The groups are shells around one centre, one inside the other: the same stretched ball of 6 dimensions in 7 sizes.
In the rows, zero is written as 128.
Known rows, each followed by its group:
[138 129 116 135 133 151 112 137  83 142 138 163 146 155 137 141 119 115
 138 101 111 133 172 135 127] : q_397
[106 117  70 119 117 121 132 160 126 144 107 125  91 137  97 131 122 124
  85 122  89 123 177 142 124] : q_459
[116 164 164 106 146 113  93 110 178 136 156 103  98 110  98  88 135 163
 145 173 162 114  53 105 142] : q_296
[153  95 155 111 105 142 150 149 133 125 141 137 168 135 138 129 101 118
 140 120 122 141 143 135 113] : q_313
[129 108 109 151 136 122 159 118  96 106  94 148 143 135 160 187 145 101
 104  89 139 171 168 142 139] : q_118
[127 108  80 139 103 109 154 144 114 122  93 125 114 118 109 136 137 106
  99 108  96 137 194 130 133] : q_785
[152 114 141 123 138 169 106 141  89 148 160 185 168 170 170 137 108 132
 130 101 109 143 155 150  86] : q_397
[145 141 165 126 158 154  92 110 111 138 165 170 154 152 167 129 129 148
 140 122 144 144 103 133 101] : q_397
[139 135 109 124 140 139  81 130 116 154 150 170 113 145 147  92 138 165
  87 129  87 127 140 139  59] : q_397
[126 142  78 139 136 123  91 127 104 148 124 157  94 134 126 104 152 147
  84 120  83 124 168 131  92] : q_296
[138 135 120 140 155 161  96 126  71 146 146 185 149 169 164 150 127 126
 127  95 116 144 161 144 108] : q_296
[118 121 140 107 112  96 151 132 186 115 117  86 106  98  94 113 129 135
 118 157 147 131  97 116 143] : q_785
[145 113 114 159 144 149 136 118  57 120 115 184 168 159 182 186 138  99
 122  71 125 169 189 146 123] : q_459
[124 104 121 162 108  73 215 103 133  65  53  84 137  81 120 194 163  70
 131 102 178 176 157 110 211] : q_313
[111 130  90 102 129 117  96 149 165 156 135 129  71 129 107  80 133 176
  59 156  84 115 122 139  68] : q_118
[117 141  77 136 121 117 110 138 110 143 114 131  92 126  93 112 139 124
 110 122  93 114 177 122 135] : q_118
[141 114 122 160 110 103 175 112 101  92  87 119 151 104 126 168 148  79
 148  95 148 157 176 113 184] : q_397
[150 139 129 132 156 166  69 123  81 159 168 200 146 170 175 113 130 156
 114 109  97 135 145 144  63] : q_296
[132 137 163 141 130 111 151 102 129 100 118 109 149 107 120 155 139 101
 175 123 182 147 113 104 194] : q_397
[100 120  70 154 101  61 192 122 141  88  46  70  82  77  73 162 165  84
 103 118 139 145 177 108 207] : q_459
[133 129 146 151 131 103 160  97 123  92 101 114 144 104 134 166 153  99
 149 113 175 159 126 111 182] : q_785
[108 152 107 143 137  93 127 106 136 116 102 106  89 103 100 132 162 125
 118 134 147 134 125 109 168] : q_785
[110 159 112 121 131  91 100 115 170 133 125 100  68  96  84  79 156 161
 104 166 125 112  97 105 129] : q_397
[132 113 129 148  95  87 192 119 133  86  81  85 140  85  94 158 141  75
 159 115 158 147 160 102 209] : q_785
[151 147 151 137 159 155  78 106  92 143 166 185 151 154 172 119 138 149
 136 115 128 140 121 132  91] : q_296
[126 146 167 119 123 101 133 110 171 112 133  88 121  94  92 110 135 130
 165 158 171 125  81  97 176] : q_785
[150 165 196  96 165 174  39 117 136 169 218 174 146 161 152  70 110 188
 161 158 136 110  56 125  72] : q_313
[152 107 134 146 144 177 130 134  48 133 140 197 193 181 187 189 109  95
 147  67 124 164 189 155 121] : q_313
[151 147 175 131 126 140 113 114 112 127 158 134 165 126 117 117 118 112
 202 126 155 122 121 103 168] : q_313
[136 147  96 167 136 107 116  97  87 117 104 148 117 114 134 131 174 117
 117 104 120 142 171 113 139] : q_355
[103 145  81 140 122  91 133 124 133 122  92 100  78 103  80 126 154 117
 110 131 123 123 154 111 169] : q_296
[125 171 144 121 160 151  62 117 112 158 173 154 119 150 121 104 126 152
 155 139 134 112 104 119 128] : q_355
[144 109 175  96 126 166 124 153 134 144 170 147 171 159 140 132  82 130
 158 128 136 133 114 141 115] : q_355
[143  73 144 103 120 165 158 166 121 133 140 161 177 169 171 168  85 119
 107 102 117 162 153 168  85] : q_313
[132 141 115 100 166 172  38 144 120 188 189 202 106 182 169  77 120 204
  63 139  71 120 113 162   4] : q_459
[125  99 131  96 149 163 115 156 134 153 153 170 137 177 173 147 101 158
  75 121 112 153 120 172  56] : q_459
[117 137  80 125 110 112 113 147 129 145 118 118  87 118  79  95 131 131
 109 135  87 106 169 119 130] : q_355
[140 122 109 141 142 136 113 121  96 133 126 171 133 145 165 137 145 136
  93 103 108 152 159 142  87] : q_785
[120 111  69 134 115 108 139 144 123 130  95 134  95 124 119 128 145 129
  66 115  86 139 182 139 102] : q_118
[113 129 135 125 138  94 146 110 169 106 107 102 103 104 125 139 152 139
 101 144 163 152  90 122 141] : q_459
[ 99 115  99 134  95  81 198 140 150  95  66  60 104  90  59 170 130  73
 142 124 155 136 162 109 232] : q_313
[114 119 152 124 116  94 182 119 166  92  98  75 129  96  97 164 129  97
 154 136 186 148 105 110 206] : q_296
[137 138 161 105 155 181  80 140 105 163 186 176 157 178 151 127  94 146
 155 124 129 126 113 144 103] : q_118
[110 129  76 133 123 122 129 146 108 138 106 129  99 135 100 140 129 113
 106 113 102 126 181 133 146] : q_355
[105 114 112 136 100  67 200 122 170  83  63  57 101  75  77 161 148  89
 124 134 166 148 134 106 211] : q_118
[131 147 133 106 177 167  45 127 121 174 185 195 114 177 177  95 129 197
  78 138 101 131  93 156  27] : q_459
[127 144  96 155 101  78 146 111 129 105  88  92  98  77  75 109 164 103
 139 129 126 120 166  90 184] : q_118
[139 102 136 104 149 166 107 148 122 153 159 184 147 175 185 135 108 161
  78 117 104 154 125 169  41] : q_355
[127 125 146 159 113  80 195  94 132  70  75  80 144  79 107 181 157  70
 172 112 196 161 134  95 235] : q_355

New rows. What belongs after each?
[136 126 152 140 109 118 167 122 114 102 113 103 161 111 100 162 119  74
 197 111 169 138 149 104 218] : q_355
[135 108 152 124 161 170 129 130  93 132 145 179 174 179 191 191 109 121
 124  92 150 171 131 162 109] : q_313
[147 138 148 139 119 112 127 108 128 114 129 123 139 104 119 111 145 122
 155 130 141 132 127 103 148] : q_785
[133 115 152 102 150 156 107 138 138 146 161 162 142 162 165 131 110 159
 103 131 128 146 101 153  73] : q_397
[ 95 139 112 135 106  51 180 109 189  87  68  40  73  58  52 134 163 106
 127 157 173 132 109  89 221] : q_313
[134 160 143 138 122  99 114 101 141 118 130 104 114  92  91  94 152 128
 164 147 149 116 111  89 170] : q_785
[125 130 149 139 125  89 163 101 156  91 100  92 125  90 116 147 154 112
 139 135 177 153 103 106 179] : q_296
[125 101  97 114 136 139 122 150 129 144 126 163 115 155 160 134 127 155
  52 117  91 151 148 163  54] : q_459
[121 107  57 151 114 111 153 141  92 122  79 139 109 128 124 157 147 102
  79  91  89 147 214 140 129] : q_459
[108 141 143 102 132 113 121 131 177 132 137  96  97 116  91 111 122 146
 129 161 150 121  82 118 147] : q_397
[115 137 171  93 132 112 125 126 198 126 147  90 108 109  99 104 120 156
 135 174 166 125  52 115 141] : q_355
[113 129 102 141 107  71 166 116 159  98  78  78  89  77  82 129 160 110
 112 138 143 136 138 103 179] : q_397
[119 119 153  98 107 125 150 152 163 127 135  90 132 121  81 127  94 112
 165 146 149 119 114 118 176] : q_313
[137  99 121 130 123 112 153 126 139 111 107 136 131 121 155 142 144 133
  80 118 124 162 139 141  94] : q_313
[107 113 135 120 108 104 186 140 155 103  96  75 127 107  82 170 113  85
 157 129 169 140 131 116 215] : q_355
[152 145 182 114 174 172  63 108 114 153 194 194 160 169 191 112 124 176
 131 130 140 143  77 143  60] : q_313
[117 108 109 123  90  92 177 146 156 108  90  80 112  95  76 134 125  98
 128 132 129 130 157 114 177] : q_296
[112 183 131 119 171 124  51 102 147 156 163 141  77 130 118  80 155 185
 111 163 134 112  70 116 103] : q_313
[157 145 134 152 136 136  96 104  85 131 143 170 149 131 151 112 150 129
 145 109 118 134 154 116 114] : q_355
[131 118  99 131 101 112 144 143 123 126 109 118 119 114  97 118 129 110
 123 121 103 124 176 120 142] : q_785
[141 110 116 114 104 127 127 151 139 139 134 133 125 126 115  96 118 137
 108 132  91 123 154 131  95] : q_355
[137 140 146 153 113  87 158  95 135  89 100  93 134  80 102 135 158  97
 168 127 170 141 127  90 200] : q_296
[138  87 131 116  99 130 174 157 131 117 115 121 156 130 123 152 102  99
 130 112 123 146 164 138 139] : q_118
[100 126 100 120 147 125 126 136 133 135 115 132  97 144 128 156 132 136
  85 124 130 145 130 146 124] : q_313
[128 105  64 160  97  83 175 129 110 100  61 115 108  96 111 147 163  93
  86  99 101 150 210 122 147] : q_313
[140  97 154  99 121 168 137 164 121 143 156 151 171 166 142 148  79 118
 144 115 124 139 141 152 114] : q_355
[111  97  99 129 115 118 182 149 120 112  86 114 129 133 117 190 118  87
 112 100 136 156 174 143 170] : q_118
[107 117  97 126 115 113 157 146 131 123  98 106 108 123  94 154 123 103
 117 120 127 135 161 130 168] : q_785
[123 119  86 148 100 103 163 137 107 112  85 109 119 108  90 147 137  85
 133 105 116 132 197 115 181] : q_296
[119  83 110 150 106  99 224 133 115  78  57 100 152 112 127 222 132  57
 125  83 162 180 185 134 203] : q_459
[104 144 139  81 138 140  90 155 175 164 167 115  93 143  89  92  98 166
 123 169 126 103  80 132 115] : q_313
[152 148 152 129 153 163  71 116  93 152 176 185 154 159 162 108 127 151
 145 119 119 130 124 131  89] : q_785
[119 112  76 168  96  68 199 116 118  81  45  86 109  78  93 170 168  70
 114 100 136 154 197 107 203] : q_355
[135 137 137 146 104  75 159 100 154  91  96  83 118  69  90 114 162 108
 151 140 157 134 125  87 186] : q_355
[112 169 144 100 162 120  60 111 180 155 168 129  75 124 117  67 145 199
  98 180 134 112  47 120  83] : q_459
[101 154 138  89 138 111  93 133 196 149 151  96  72 115  82  78 126 176
 111 184 138 105  60 117 121] : q_355
[109 119  94 113 120 107 134 146 159 134 111 112  87 120 103 117 132 142
  78 141 108 130 136 135 112] : q_397
[109 101 115 139 104  96 211 135 133  87  67  79 134 104  94 201 125  63
 145 104 169 159 165 121 226] : q_355
[155 137 160 150 153 151 112 100  79 122 146 175 176 149 176 155 138 117
 160  96 152 156 137 127 131] : q_355
[111 121  86 113 126 117 118 148 148 145 119 129  85 131 113 109 133 153
  67 139  93 127 142 141  89] : q_785
[152 129 196  90 139 169  88 138 145 154 198 157 166 157 148  96  90 161
 161 147 136 123  79 134  87] : q_313
[151 128 152 153 119 117 151 104 104 100 116 128 164 110 131 149 141  92
 174 106 158 147 149 106 177] : q_296
[142 168 159  97 159 168  27 128 132 183 211 176 119 161 135  50 115 196
 135 161 103  97  80 128  55] : q_355
[105 150 121 135 128  91 141 112 149 111 103  86  96  97  81 136 147 113
 144 141 162 128 116 102 198] : q_785
[120 150  97  99 135 131  57 147 156 176 163 147  70 137 105  47 131 194
  72 164  69  97 115 133  48] : q_355
